There are 9 hidden switches. A switch that is on adds its own fixed numbers to the row, and there is some noise. The rows also spread widely along 10 directions, which tell nothing about the answers.
In the rows, zero is written as 128.
Some rows, each with its switches (1 for on, 0 for off) after it:
[142 162 152 164 104 106 142 122 155 123 144 132 142 130 116 160 147 122
 179 152 138 140 128 113 119]
1 0 1 0 1 1 0 1 0
[143 140 146 175 113  71 121 110 141 154 136 117 148 145 131 196 106 107
 143 167 162 110 168 125  98]
0 1 0 0 1 1 0 1 0
[142 123 119 201  67  90 105 118 104 151 117 132 175 107 123 182 163 193
 148  94  94 127 168 168  94]
0 0 1 0 0 1 0 0 0
[149 125 146 129  99 146 135 117 161 136 115  76 112 146 108 133 126 171
  25 184 152 153 144 177 139]
1 1 0 0 1 0 1 0 1
[132 182 127 193 101  82 116 152 132  95 158 147 179 108  99 190 171 172
 214 112 106 151 121 134 129]
0 0 0 0 1 1 0 1 0
[137 136 132 154 117  91 127 132 106 151 159 124 134 114  96 135 162 167
 164 121 115 158 152 139 116]
0 1 0 0 0 1 0 0 1
[137 104 163  92 126 133 156 106 146 148 135 114  60 110 108  93 134 109
 168 150 177 135 136 114 158]
0 1 1 1 1 0 0 0 0
[131 195 118 139  87  80 136 134 127 117 130  58 165 141 105 160  89  94
 152 171 148 140 133 124 137]
0 0 0 1 0 0 0 0 1
[143 136 159 149  94 124 142 100 136 120 131 124 132 117 100 110 154 141
 164 136 145 131 127 105 141]
1 0 1 1 1 1 0 1 1
[125 143 127 132  88 113 107 113 126 141 121  97 126  92 115 112 147 152
 144 141 135 119 144 156 118]
0 1 0 0 1 0 0 0 0
[119 105 152 141 114 100 113 102 150 120 134 145 116 101 123 169 120 128
 131 140 189  81 162 116 110]
1 1 1 1 1 1 0 1 1
[146 115 160 153 118 142 166 111 175 117 125 134 100 150 109 163 110 100
 149 169 173 142 131  98 170]
1 1 0 1 1 0 1 0 1
[146 108 136 164 108 131 136 114 193 144 135 157  98  81 130 146 143 127
 163 110 123 113 153 132  99]
0 1 1 0 1 1 0 0 1
[142 204 137 159  80  84 113 100 124 142 141  68 171 130 110 106 138 138
 137 153 116 133 133 131  97]
0 0 0 0 1 0 1 1 0
[140 119 140 145 114 127 144 117 144 125 131 124 108 119 100 127 139 149
 145 131 128 148 136 125 149]
1 1 0 0 0 0 0 1 1
[135 131 133 125 100 100 143 137 141 129 138  89 124 120 107 166 111 122
 143 158 167 132 144 143 141]
0 1 1 1 0 1 0 0 1
[113 111 163 146 121 133 126 122 135 111 131 182 110 116 114 136 187 173
 131 140 154 133 143 129 140]
0 1 1 0 1 0 1 0 1
[137 143 138 170 114 133 136 107 157 115 124 145 121 101 107 137 154 156
 158 105 109 144 131 124 140]
1 1 0 0 0 1 0 0 0
[156 116 119 159  68  74 138 105  89 165 127  55 158 140  94 154 100 139
 161 162 152 135 156 134 138]
1 1 0 0 0 1 0 1 1
[137 143 151 161 149 108 142 132 180 103 158 151 115 129 106 188 125 128
 139 124 143 142 140 110 133]
1 1 0 1 0 1 0 1 1
[133 142 150 181  95 119 108  93 131 140 124 142 147 116 119 115 164 165
 117 137 114 122 154 132  97]
1 1 0 0 1 0 0 1 1
[123 101 135 123  99 128 132 116 120 111 101 129 102  92 109 135 146 156
 161 116 151 122 138 137 164]
0 0 1 0 0 1 0 0 0
[160 134 150 164  86 134 153 118 194 119 136 117 121 123 119 165 131 120
 169 142 138 130 118 128 134]
1 0 1 1 1 1 1 1 0
[118 131 143 114 129  83 125 145 144 138 172 142  95 103 123 161 149 120
 183 146 167 131 149 132  99]
0 0 1 0 1 0 1 0 0
[132 122 146 113 131 103 130 144 114 132 120  93 111 152 112 172 125 156
  76 175 168 156 156 164 145]
0 0 0 0 0 1 0 0 0

New rows, each followed by its switches (1 for on, 0 for off):
[127 164 152 129 123  78 129 101 120 152 148  88 130 152 112 129 104  98
 114 174 170 129 161 108 109]
0 1 0 1 0 0 1 0 1
[134 139 145 118 133 121 126 121 125 124 126 112 102 115 101 115 155 178
  95 120 128 155 143 150 138]
0 0 0 0 0 1 0 0 0
[139  64 142 125  90 102 144 119  86 158 132 112 104 118  98 152 148 160
 196 155 183 140 150 136 160]
1 1 1 0 1 1 0 0 0
[104 126 147 149 126 121  99  98 164  99 103 160 108 104 134 171 124 138
  93 134 174  83 160 130 127]
0 1 0 0 1 0 1 0 0
[158 139 131 172  77  90 133 108 174 190 148  93 143 125 144 172 104  85
 141 177 138 112 172 143  47]
1 1 1 0 1 1 0 0 1
[128 166 163 166 131 103 143 111 161 128 161 167 127 129 114 139 155 115
 168 138 142 142 140  92 114]
0 1 1 0 1 0 1 0 1
[121 153 112  95  73 121 139 167 143 108 118  59 123 110 114 154 122 129
 144 181 151 148 117 182 158]
0 0 1 0 0 0 0 0 0
[124 172 137 175 108 114 118 164 184  82 152 160 148 110 121 198 175 172
 144 108 104 144 123 164 117]
0 0 1 1 0 0 1 1 0
[118 170 129 145 125  88 112 132 169  73 155 135 133  85 102 189 114 128
 191 108 160 106 126 107 135]
1 0 0 1 1 1 0 1 0
[108 135 155 108 111 126 121 130 145  96 124 119 115 109 114 156 139 140
 121 178 197 114 132 148 147]
1 1 1 1 1 1 0 0 0
[111 160 154 137 113 143 130 134 165  88 127 165 121  90 119 119 175 134
 159 141 135 130 121 121 130]
0 0 1 0 1 1 0 0 1
[114 112 161 127 109 143 131 127 188  93 111 139 102 132 135 177 122 122
  75 195 195 106 141 146 140]
1 1 1 0 1 0 1 1 1
[140 147 142 197  82  90 150 132 130 145 144 144 168 161 124 194 143 108
 191 165 124 156 148 113 106]
1 0 1 0 0 0 1 0 1
[128 119 142 140 120  96 130 145 146 133 151 140 122 118 119 189 137 132
 147 160 168 129 156 141 116]
0 1 1 0 1 1 0 0 1
[139 133 164 139 139 128 150 131 131 120 144 163 100 127  94 121 193 177
 157 117 125 182 127 123 161]
0 0 1 0 1 0 0 0 0
[131 148 145 150  94 100 127  98 119 142 136 100 136 125 109 104 136 123
 154 149 140 122 143 116 122]
0 1 0 1 0 0 1 1 1
[145 152 164 113 149 148 161 148 164 132 163 122  78 127 101 102 177 141
 144 152 119 189 116 147 145]
0 1 0 1 0 1 0 0 0
[145 147 174 154 135  97 153  87 102 129 132 115 135 173  84 145 125 136
 142 161 181 159 139  82 178]
1 1 0 1 1 1 0 0 0
[141 124 146 167 109 123 139 143 168 119 108 128 128 159 140 204 110 103
 106 175 145 131 153 144 130]
0 0 0 1 0 0 0 1 1
[115 129 152 129 132 111 130 125 130 113 119 149 102 126 123 146 140 114
 158 148 155 128 144 113 142]
0 0 0 0 0 0 0 1 0
[132 193 143 126 132  74 121 114 128 137 172 100 133 118  98 123 135 128
 155 144 144 147 140 108  97]
1 0 0 0 1 1 0 0 0
[161 122 160 163 111 114 157  99 132 166 134 103 121 163 109 123 133 129
 123 166 136 154 151 119 128]
0 1 0 0 0 1 1 1 1
[137 120 125 122 128 101 137 124 152 145 155 109  84  99 106 141 123 137
 158 114 139 141 147 138 130]
0 1 0 0 0 0 1 0 0
[143 121 158 141 132 131 147 112 171 150 123 139  91 128 133 141 139 118
 114 144 140 136 155 136 115]
0 1 1 0 0 1 0 0 0
[135 130 139 201  96 115 117 109 155 107 127 163 146 101 116 174 160 166
 183 105 123 111 138 126 133]
0 1 0 0 1 1 1 1 0
[153 125 164 178  95 142 165 131 169 127 147 151 128 134 111 153 167 123
 201 160 133 153 118 118 144]
1 1 1 1 1 1 0 1 1
[130 148 157 188  96 126 128  78 171 103  96 162 139 118 132 149 134 122
 147 114 139  92 137  95 134]
0 0 1 0 1 0 1 1 0
[133 147 175 125 142 147 143 139 177 136 135 147  93 140 138 122 158  99
 105 200 143 151 142 132 100]
0 0 0 0 1 1 0 0 1
[134 158 153 148  78 103 129  89 136 152 116  79 151 142 130 113 120 105
  99 190 155 107 153 131  97]
0 1 1 0 0 1 1 1 1
[115 138 179 151 160 114 137 102  89 127 152 194 111 140  90  93 197 160
 162 128 132 173 147  78 142]
1 1 0 0 0 0 0 0 1
[114 119 178 124 133 127 138  98  92 117 113 145 102 144  99  89 157 132
 145 162 171 137 140  92 175]
0 1 0 1 0 0 0 1 1
[111 137 129 177  91 109  90  97 164 112  94 140 148  97 146 173 108 121
 103 139 151  63 168 135  95]
0 1 0 0 1 0 0 1 1
[139 135 140 153 114 106 129  96 129 122 126 125 119 101 102 124 134 140
 182  91 128 120 139 104 144]
0 0 0 1 0 1 0 1 0
[116 138 154 116  86 105 118 108  64 133  96  71 146 149 104 120 137 148
 118 214 195 128 144 145 164]
0 1 0 0 1 1 0 0 0
[122 148 160 119 106 150 140 137 160 113 132 130 102 117 122  93 169 114
 161 186 140 141 114 129 131]
0 0 0 0 1 0 1 1 1
[119 143 150 121 103 133 142 112 155 109 119 114 104 113 115 123 133 112
 156 150 163 122 124 124 160]
0 1 1 1 0 0 1 0 0
[131 161 144 140  99 107 133  95 154 106 126  92 134 121 101 138 117 145
 114 137 159 120 130 126 144]
1 1 1 0 0 1 1 1 0
[135 143 126 130  85 105 116 116 166 133 145  83 124  82 115 145 124 145
 138 130 155 103 140 161 109]
0 1 1 1 1 1 1 0 0
[125 153 148 145 146 105 131 155 171 105 174 172 113 103 108 183 170 158
 168 120 141 151 135 139 124]
0 1 1 0 1 1 0 0 0
[136 107 172 147 127 114 137  85 108 141 108 134 109 145 110 126 140 138
 136 160 174 122 152 103 157]
0 1 0 0 1 1 0 1 0
[128 158 131 126 104  97 135 144 146 139 156 100 127 114 112 144 133 118
 157 152 141 142 141 145 112]
0 1 1 1 0 0 0 0 1
[106 171 198 168 132  91  92  90  98 139 149 164 158 155 127 118 194 149
 107 188 165 116 160 113  69]
1 1 0 1 1 1 1 1 0
[135  99 136 124 103 124 148 135 112  97 114 114 107 111  87 160 130 149
 208 134 177 141 119 118 214]
0 0 0 1 1 1 0 0 0
[130 169 151 142 125 114 143 131 193 110 144 130 121 128 123 173 111  91
 130 162 162 127 138 117 129]
0 1 1 1 1 0 0 0 1
[105 136 139 115  99 113 104 130 161 123 123 108 111 104 142 148 137 131
  92 170 163  97 153 176  94]
0 1 1 0 0 0 1 1 0
[111 138 157 130 108 131 119 147 136 104 118 137 125 123 130 140 157 121
 135 186 152 124 137 147 123]
0 0 0 1 0 1 0 1 1
[149 136 181 158 131  80 141  89 137 163 147 120 130 173 122 172 114 104
 112 180 189 125 166 102 105]
1 1 1 1 1 1 0 1 0
[ 97 204 173 131 122  80 102  96 148 121 151 130 144 118 138 117 142  87
 141 187 182  85 145 101  71]
0 1 1 0 1 1 1 1 0
[154 126 158 164 117 107 149 142 156 150 155 142 127 161 121 191 144 132
 122 167 140 167 153 140 107]
1 0 1 1 1 0 0 0 1
[128 171 155 127 107 101 118  97 170 139 136  94 124 109 134 124 115  93
 122 166 167  87 148 130  85]
0 1 1 1 1 1 0 1 0
[115 166 150 158 136 100 107 119 169 103 149 158 132 105 123 168 144 134
 141 139 151 110 144 121 101]
1 1 0 0 1 1 0 1 0
[113 132 152 156 104 110  94 124 151 140 123 144 139 116 148 169 150 142
  70 168 154  99 176 171  72]
0 1 1 1 1 0 0 0 1
[139 139 133 154  76  79 134 119 106 147 142  81 155 144 103 164 131 150
 155 162 151 145 142 144 132]
1 1 1 0 0 0 1 1 0
[119 152 140 113 115 118 124 161 142 116 148 102 111 114 112 135 158 144
 146 166 140 148 125 172 133]
0 1 0 1 0 0 0 1 0
[147 196 147 169 112 112 126 115 206 155 159 133 137 119 143 134 142 102
 103 145  95 137 153 133  37]
1 0 1 0 1 0 0 0 1
[116 116 151 110 137 105 141 122 152 152 154 152  73 108 131 140 135  78
 192 158 168 125 154 108 105]
1 1 1 0 0 0 0 0 0
[126 109 138 143 104 109 124 129 145 122 133 139 114  95 118 178 141 141
 176 134 169 108 147 142 135]
0 1 1 1 1 1 0 0 0
[143  80 122 112 124 103 134 139 136 160 146 115  77  93 117 147 125 132
 155 125 143 135 165 146 111]
0 0 0 0 0 1 0 0 1
[130 126 137 144 110 120 140 132 165 129 122 128 113 126 130 173 109  91
 150 179 163 123 148 129 132]
0 1 0 0 1 0 0 0 1
[127 112 139 131 142 128 134 172 252  92 174 173  71  82 135 217 126 117
 142 124 161 111 138 155 109]
0 1 1 1 1 0 1 1 1
[115 126 147 134 133 109 110 103 191 118 128 172  91  77 144 143 120 102
 129 113 157  76 165 107  84]
0 0 1 0 1 0 0 1 1
[130 129 138 130  84 116 121  86 115 164 111  81 117 123 123  99 127 126
 119 168 149 119 154 142 110]
1 1 0 0 0 0 1 0 0
[133 140  91 134  81 104 123 163 178  95 140  79 134  83 109 205  90 133
 158 122 143 116 132 168 134]
0 0 0 1 0 1 1 0 1
[124 171 119 119  99  86 111 109 139 139 132  66 130  99 117 121 104 115
 133 146 142 109 147 145 107]
0 1 0 0 0 0 0 1 0
[147 158 177 163 128 111 136 128 182 170 151 134 123 160 156 162 149  93
  99 187 130 136 162 151  59]
0 1 1 1 0 1 0 1 0
[151 118 162 124 128 131 149 130 163 141 143 121  90 125 113 119 154 147
 101 137 129 153 146 148 119]
0 0 1 1 0 1 0 1 1
[119  84 133 145 101 104 118 133 109 127 114 147 112 115 126 181 141 141
 176 145 155 120 155 140 134]
1 0 0 0 0 0 0 1 0
[108 175 160 114 154 100 121 133 142 124 157 137 105 126 116 133 150 118
 130 173 164 141 144 122 117]
0 1 0 0 1 0 0 0 0
[125 159 163 113 109 127 146 122 159 134 145 110 106 120 120 107 151 103
 162 190 166 135 121 130 124]
0 1 1 0 1 1 1 0 0
[152 121 148 172  88 124 146 157 129 137 142 119 145 152 107 179 174 168
 171 188 131 177 124 167 146]
1 1 0 0 1 1 0 1 0
[104 174 133 181  74 122 110 133 168  66  92 144 175 113 138 188 131 117
 138 145 134  94 131 137 130]
0 0 1 1 0 0 0 1 1
[138  97 139 130  97  95 153 119 139 144 153 111  97 118 109 164 116 102
 222 145 175 126 138 115 146]
1 1 1 1 0 0 1 1 0
[142 115 154 136 116 101 149 116 136 134 138 118 112 129 108 157 130 126
 175 155 175 131 140 116 154]
0 1 1 0 1 1 0 1 0
[145 106 145 166  98  97 147 105 110 149 129 122 127 140 105 163 136 145
 173 123 151 140 151 120 157]
0 1 1 1 0 0 1 0 0
[165 133 135 147  94 138 159  79 154 122 118  83 110 103  77 105 114 144
 180 103 137 138 114 102 192]
1 1 0 1 1 1 0 0 0
[124 245 141 144 130  90 123 121 166 111 160 110 148 114 113 106 142 104
 152 132 100 147 121 110  92]
0 0 0 0 0 0 0 1 0
[142 126 130 137  92  78 140 146 110 116 158  84 149 121  78 179 129 170
 178 143 172 144 130 143 171]
0 1 1 1 1 1 0 1 1
[136 118 138 154 109  91 143 120 114 142 123 134 124 134 116 172 129 125
 177 129 144 142 156 117 141]
0 0 1 0 0 0 0 0 0
[121 151 146 159 132  93 114 123 128 123 160 157 131 106 108 142 174 161
 171 117 122 139 144 126 105]
1 1 0 0 0 1 0 1 0
[134 117 165 150 110 136 128 101 123 130 101 135 120 133 119 124 144 134
 115 161 155 120 153 120 135]
0 0 0 1 1 1 0 0 1
[120 133 145 137 110 118 135 120 113 110 122 129 120 110  99 120 155 141
 197 140 147 134 123 116 171]
0 1 0 0 0 1 0 1 0
[134 124 171 123 126  83 130  66  91 150 109  84 120 170 103 131 100 140
  55 165 200 122 171 109 148]
1 1 1 1 0 0 0 1 0
[132 190 154 146 144 121 152 141 227  94 162 155 107 113 123 164 134  92
 168 140 135 140 114 112 129]
0 1 1 0 1 0 0 1 0
[146 130 159 156  72 123 153  97 117 162 114  92 137 151 119 122 142 114
 164 179 151 135 138 130 138]
0 1 1 1 0 1 1 0 0
